All groups share one centre, and each spreads out both ways along 12 directions, with some noise.
(in the rows, 128 means zero)
Known rows, each followed by its group:
[165 136 129 134  82  43 122 152 149 117 197 180 175 176 126 122 113]
z154
[ 58 112 134 111 162  47 115  58 117 125 116 173 172  98  88 139 127]
z154
[105 142 134 159 105 133  99 117 124 135 117 121 149 121 106 121 126]
z500
[116 127 145  99 162  92 118 153 120 122 156 128 121 132 102 122 118]
z557
[147 120 139 104  54  29 113 148 146 100 207 187 156 161 124 141 120]
z154
[128 119  98 123 152 119 121 128 183 122 186 146 144  64  71 142  95]
z557
[180 117  75 124 142 125 154 103  85  90  80 176 133  83 102 133  84]
z154
[ 99 124 150 148 137  97 139 110  86 168 109 114 129 198 134  83 156]
z154
[142 116 179 132 130  94 117 150  87  99 159  89 145 117 157 142  92]
z859
[144 128 143 144 151 128 121  73 111 101  77 127 150 127 125 138 136]
z859
[159 125 212 114 145 157 111 150 171  71 177 140 120 110 101 171 101]
z557
[167  74 139 138  77  85 137 150 108 119 177 143 125 153 111 136 100]
z500
[135 109 108 101 114  84 126 110 170 149 142 140 142 159 145 166 137]
z859
[ 96 136 133 157 113 109 109 105  95 168 103 121 141 121 161 113 123]
z154
[136  96 144 168 137 112 146 133 121 135 145 137 147 166 166 148 120]
z859
[176  79 125 104 102  66 144 135 104  97 177 124 151 116 113  96 145]
z557
[ 94  96 118 159  95 139 167 156  56 147 104 171 111 144 142 111 140]
z859
[123  82 167 142  73 140 121  60 151 157 125 126  86 150 170 132 177]
z500
[110 134 114 147  96 149 123  96 149 175 119 130  97 117 188 139 128]
z500
[146 124 111 135  77 101 112 111 154 109 119 136 193 165  83 129 162]
z500
[144 125  65 179  91 140 131 142 138 176 121 145 162 128 141 136 102]
z557
[103 144  54 170  95 153 147  84 168 195 130 150 129 107 133 152  69]
z557
[194 141 172 115 208  63 139 109 170 151 185  77 199 199 115 102  94]
z859
[155 143 121  86 115 107 171 166 112 131 149 157 129 136 185 125 101]
z859
[ 93 128 137 134 140 113 129 113  87 121  98 136 122 119 165 138 134]
z859
[140  80 180  74 101  61 119  77 141  83 165 123 116 144 138 147 159]
z557
[107  91 109 150 123 116 134  41 144 156 137 143 109 105 107  99 151]
z500
[128  88 153 113 106  49 125  97 112 122 157 102 180 127 149 119 148]
z859
[141 112 131  89 194 113 126 125 132 136 152  72  71 150 109 113 132]
z154
[107  82 135 114 117 138 158 144 162 182 142 151 131 131 164 174 113]
z154
[ 60 110 164  83  99  37 133 156 128 174 174 169 122 206 147 127 147]
z154
[124 151 183 121 116 129 128 140 101 104 110 132 165 132 145 121 132]
z500
[115 157 127 132 108 103 115 114 123 130 142 138 119 105 166 127 115]
z859
[113 131 198  88 162 115 130 106 136 111 142 135  93 158 117 142 121]
z557
[160 109 156 148 125 174 146 121 144 157 135  87  93 181 148  92 165]
z154
[143 135 160 128 177 132 128 142 166 165 145 119 124 168 159 142 108]
z154
[131 155  86  86 178 120 127 118 128 141  99  92 103 135 107 126 102]
z500
[ 89 103 168 123 144  94 115  49 119 131 141 111 112  76 132 113 138]
z500
[124 137 138 135 107 116 105 115 129 104 140 136 112 106 164 165 112]
z859
[ 95  70  99 172  90 104 113 153 124 158 156 113 145 107 151 185 112]
z859
[108 142  67 156 191  84 110 137 159 169 157 133 158 135  83 135  87]
z557
[120 122 146 155 119 144 167  48 135 146 162 118 137 106 116 104  91]
z557
[133 133 128 141 105 141 168  99  93 164 118 111 111 146 161 103  95]
z557
[127 149 138 104 174 105 133 135 101 119 121 128 121 135 114 125  95]
z500
[132 127 164 150 136 116 112  88 170 124 153 142 120 152 142 155 130]
z859
[ 92 123  90  91 144 105 137 102 135 148  93 152 137 121 138 153 143]
z859
[ 83 120 109  64 135 111 157 113 150 163 120 105 156 125 130 108 175]
z500
[117 135 154  81 158 157 162 186 144 136 143 146 146 114 109 140  98]
z500
[147 116 102  89 132  91 139 119 121 120 149 117 119 112 124 134 103]
z500
[154 143 113 119 145 123 129 109 159 113 115 104 213 125  98 126 137]
z500
[ 89 136 138 152 158 118  79 165 121 170 144  81 128 104 125  98 136]
z557
[169 171 164 109 128 120 128 107 112  97 122 122 135 114 178 121 108]
z859
[162 107 119 135 106 134 157  79 120 112 104 184 110 133 109  86 159]
z154
[128 122 149 129 178 106 101 124 139 149 145  64 123 141 142 152 101]
z154
[149 122 162  90  91 175 166 121 133 111 135 133  96  85 152 146  94]
z557
[180  97  83  68 170  82 160 157 106 155 143  70 127 116 164  90 128]
z557
[151 132 148  87 174  80 111 138 145 146 177 107 134  55 161  92 110]
z154
[114 134 106  98 142  96 158 145 141 127 157 147 189  87 119 124 112]
z500
[110 143 155 132 122 119 100 165 123 123 152 137 102 139 112 135 106]
z557
[117 127 127 155 104  97 110  90  86 134 123 107 134 136 118  84 141]
z154

New rows, each followed by its group:
[ 97  95 157 148 121 123  95  62 133 144 171 119  42  35 156 156  82]
z500
[175 147  86 135 100 107 118 140  98 108 134 141 127  97 125 110  89]
z154
[175 174  82 129 108 113 108 127 138  96 108  95 199 102 151 150 105]
z500
[136 151 119 143  51 110 108 142 130  97 141 179 160  98 127 178  73]
z154
[165 146 146 110  83 150 137 143 135 108 103 140 155 156 162 143 141]
z500
[113  73 158 106  89 148 140 153 115 173 125 113 112 162  95 119 140]
z859
[116  80 148 122 108  58  82 166 114 156 140  84 172 143 170 144 167]
z557
[123 124 106  94 134 132 178 154 122 172 115 139 127 164 138 104 133]
z500
[118 102 126 138 144 104 110 122 188 139 168 156 136 138  94 142 155]
z557
[144 121 104  84  98  88 110 129 109  93 129 104 142 128  61 122 124]
z500
[140  84  86 156 114 110 139  80 142 163 154 110 140 101 128 111 120]
z500
[136 128 111 218 115 165 128  81 109 153  90 100 171 135 124 115 116]
z154
[ 75 162 105 109 151 116 126 121 115 120 106 189 118 139  22  97 127]
z500
[180  92 144  86 129 106 146 142 128 132 147 137 106 124 166 122 127]
z154
[170 112 125 131 145  95 137 113 105 108 128 142 200  64 130 129  81]
z154
[130 157 156 133 208 123 133  76 168 149 117 178 145 132 121  98 136]
z154
[198 131 147 129 162 152 101  92 175  97 154  86  93 111 119 124 129]
z154
[116 125 116 133  89  67  79 146 107 128 133 125 130 142 134 147 124]
z557
[ 74 121 165 139  91 130 125  96 121 132  92 179 166 125 121 162 132]
z557
[109 116 171 130 110 127 113 135 103 145 112 101 135 122 161 115 151]
z557
[122  60 182 151  74 155 157 121 112 133 167 151 126 124  58  81 148]
z859
[ 95 114 194 169 130 146 143 118 122 128 147 200 138 136  90 113 130]
z500
[ 97 104 142 132 113 108 126 124 121 143 142 114 136 110 160 144 128]
z859
[141 119 125 124 157  91 126 110 139 122 132 123 166 138 129 150 119]
z859
[ 96 125 142 161  97  96 106 108 149 120 167 185 128 159  73 132 128]
z557
[132 120 149 126 146 183 145 131  77 155  75  75  73 144 158 121 121]
z154
[174 161 193 145 168 108 140  86 133 125 122 128 141 205 185 107 136]
z859
[154 143 132 130  95 165 145 154 207 150 219 154 142  77 124  77 129]
z154
[142 104 168 109 100 103 144 130 120 109 132 119 206 155 113 112 165]
z500
[143 122 145 144 119 141 133 110 125 134 126 148 108 134 147 136 112]
z500
[ 98  97 189  87 168  82 136 111 103 104 113 131 156 151 118 195  98]
z154
[120 131  88 153  30 112 112 126 140 109 166 178 161  66 102 144  97]
z154
[163 106 128 135  82 169 164 129 154 116 157 155 121 150 100 116 140]
z154
[ 49 123 162 173 178 132 127  81 112 174 136  45 200  94  94  79 138]
z154
[150 115 149 117 132 128 135 106 118 110 116 125 148 122 117 122 123]
z859
[ 66 106 178 109 164 136 135 100 136 180 142 117  70 111 153 127 129]
z500
[116  80 119  98 145 120 130 105 132 172  77  84 175 138 100 140 149]
z859
[125  82 203  92 144 136 140  76 121 142 129 106  45 129 171 135 140]
z500
[130 128 162 143  54  99  70 138 108 120 142  79 138 120 172 157 112]
z500
[ 97  73 143 150 113 133 123 133 134 128 134 129 125 106 163 196 133]
z859
[120  87 150 126  96 131 117 101 126 149 154  75 121  70 153 129 123]
z500
[129  95 156 134 158  72 134 113 125 133 174 116 158 117 141 132 101]
z500
[124 144 103 162 159  85  79 128 112 149 142  64 156  96 121 109 101]
z557
[154 146 122 135 149 127  97 164 144 135 132 133  79 172 129 124 134]
z557
[105  96 150 108 184  72 116 140 135 125 165 129 128 171  64 161 103]
z859
[136  76  69 112  86 102 148 138 109 190 145  99  79 163 126 110 120]
z500
[ 92  82 134 150 145 119 174  97 103 207 133 148  76 174 138  78 143]
z500
[ 92 103 214  80 114  77 156  97 109 102 163 166 116 186 109 137 128]
z557
[151 141 176 172 143 132 120  69 143  95 125 138 183  85 164 136 121]
z500
[114 132 165 109 158 116 148 175  97 136 151  86 183  96 136 126  75]
z154
[190 145  65  38 110 135 142 136 128  93  89  94 104 121 115 138 117]
z500
[ 72 150 178 125 119  82 105 141 100 144 149  98 157 151 136 132 110]
z154
[130 128 181 134 146 133  74 111 114 120  99 102  90 188  57 142 116]
z859
[118 116 174  93 136  94 126  98 111 122 130  76 165 107 165 120 149]
z500
[178 166 165 141 172 120 104  80 167 104  96 190 150 124 149 154 100]
z154
[ 85 124 196  80 138 130 115 131 124 120 110 118 134  98 149 171 121]
z557
[187  96 146 134 118 175 160  66 165 150 112 101 122 134 187 137 141]
z557
[135  84 146 107  89 101 106 109 150 118 158 113 100 145 104 156 134]
z500
[129 121 120  58 126 102 124 134  89 127  79 124 115 164  47 117 124]
z859
[132 100 115  78  65 126 147 134 120 105 134 154 124 111  83 116 146]
z500
[166 112 132  79  71  91  51  96 152 128  98  76 124 166  67 168 124]
z859
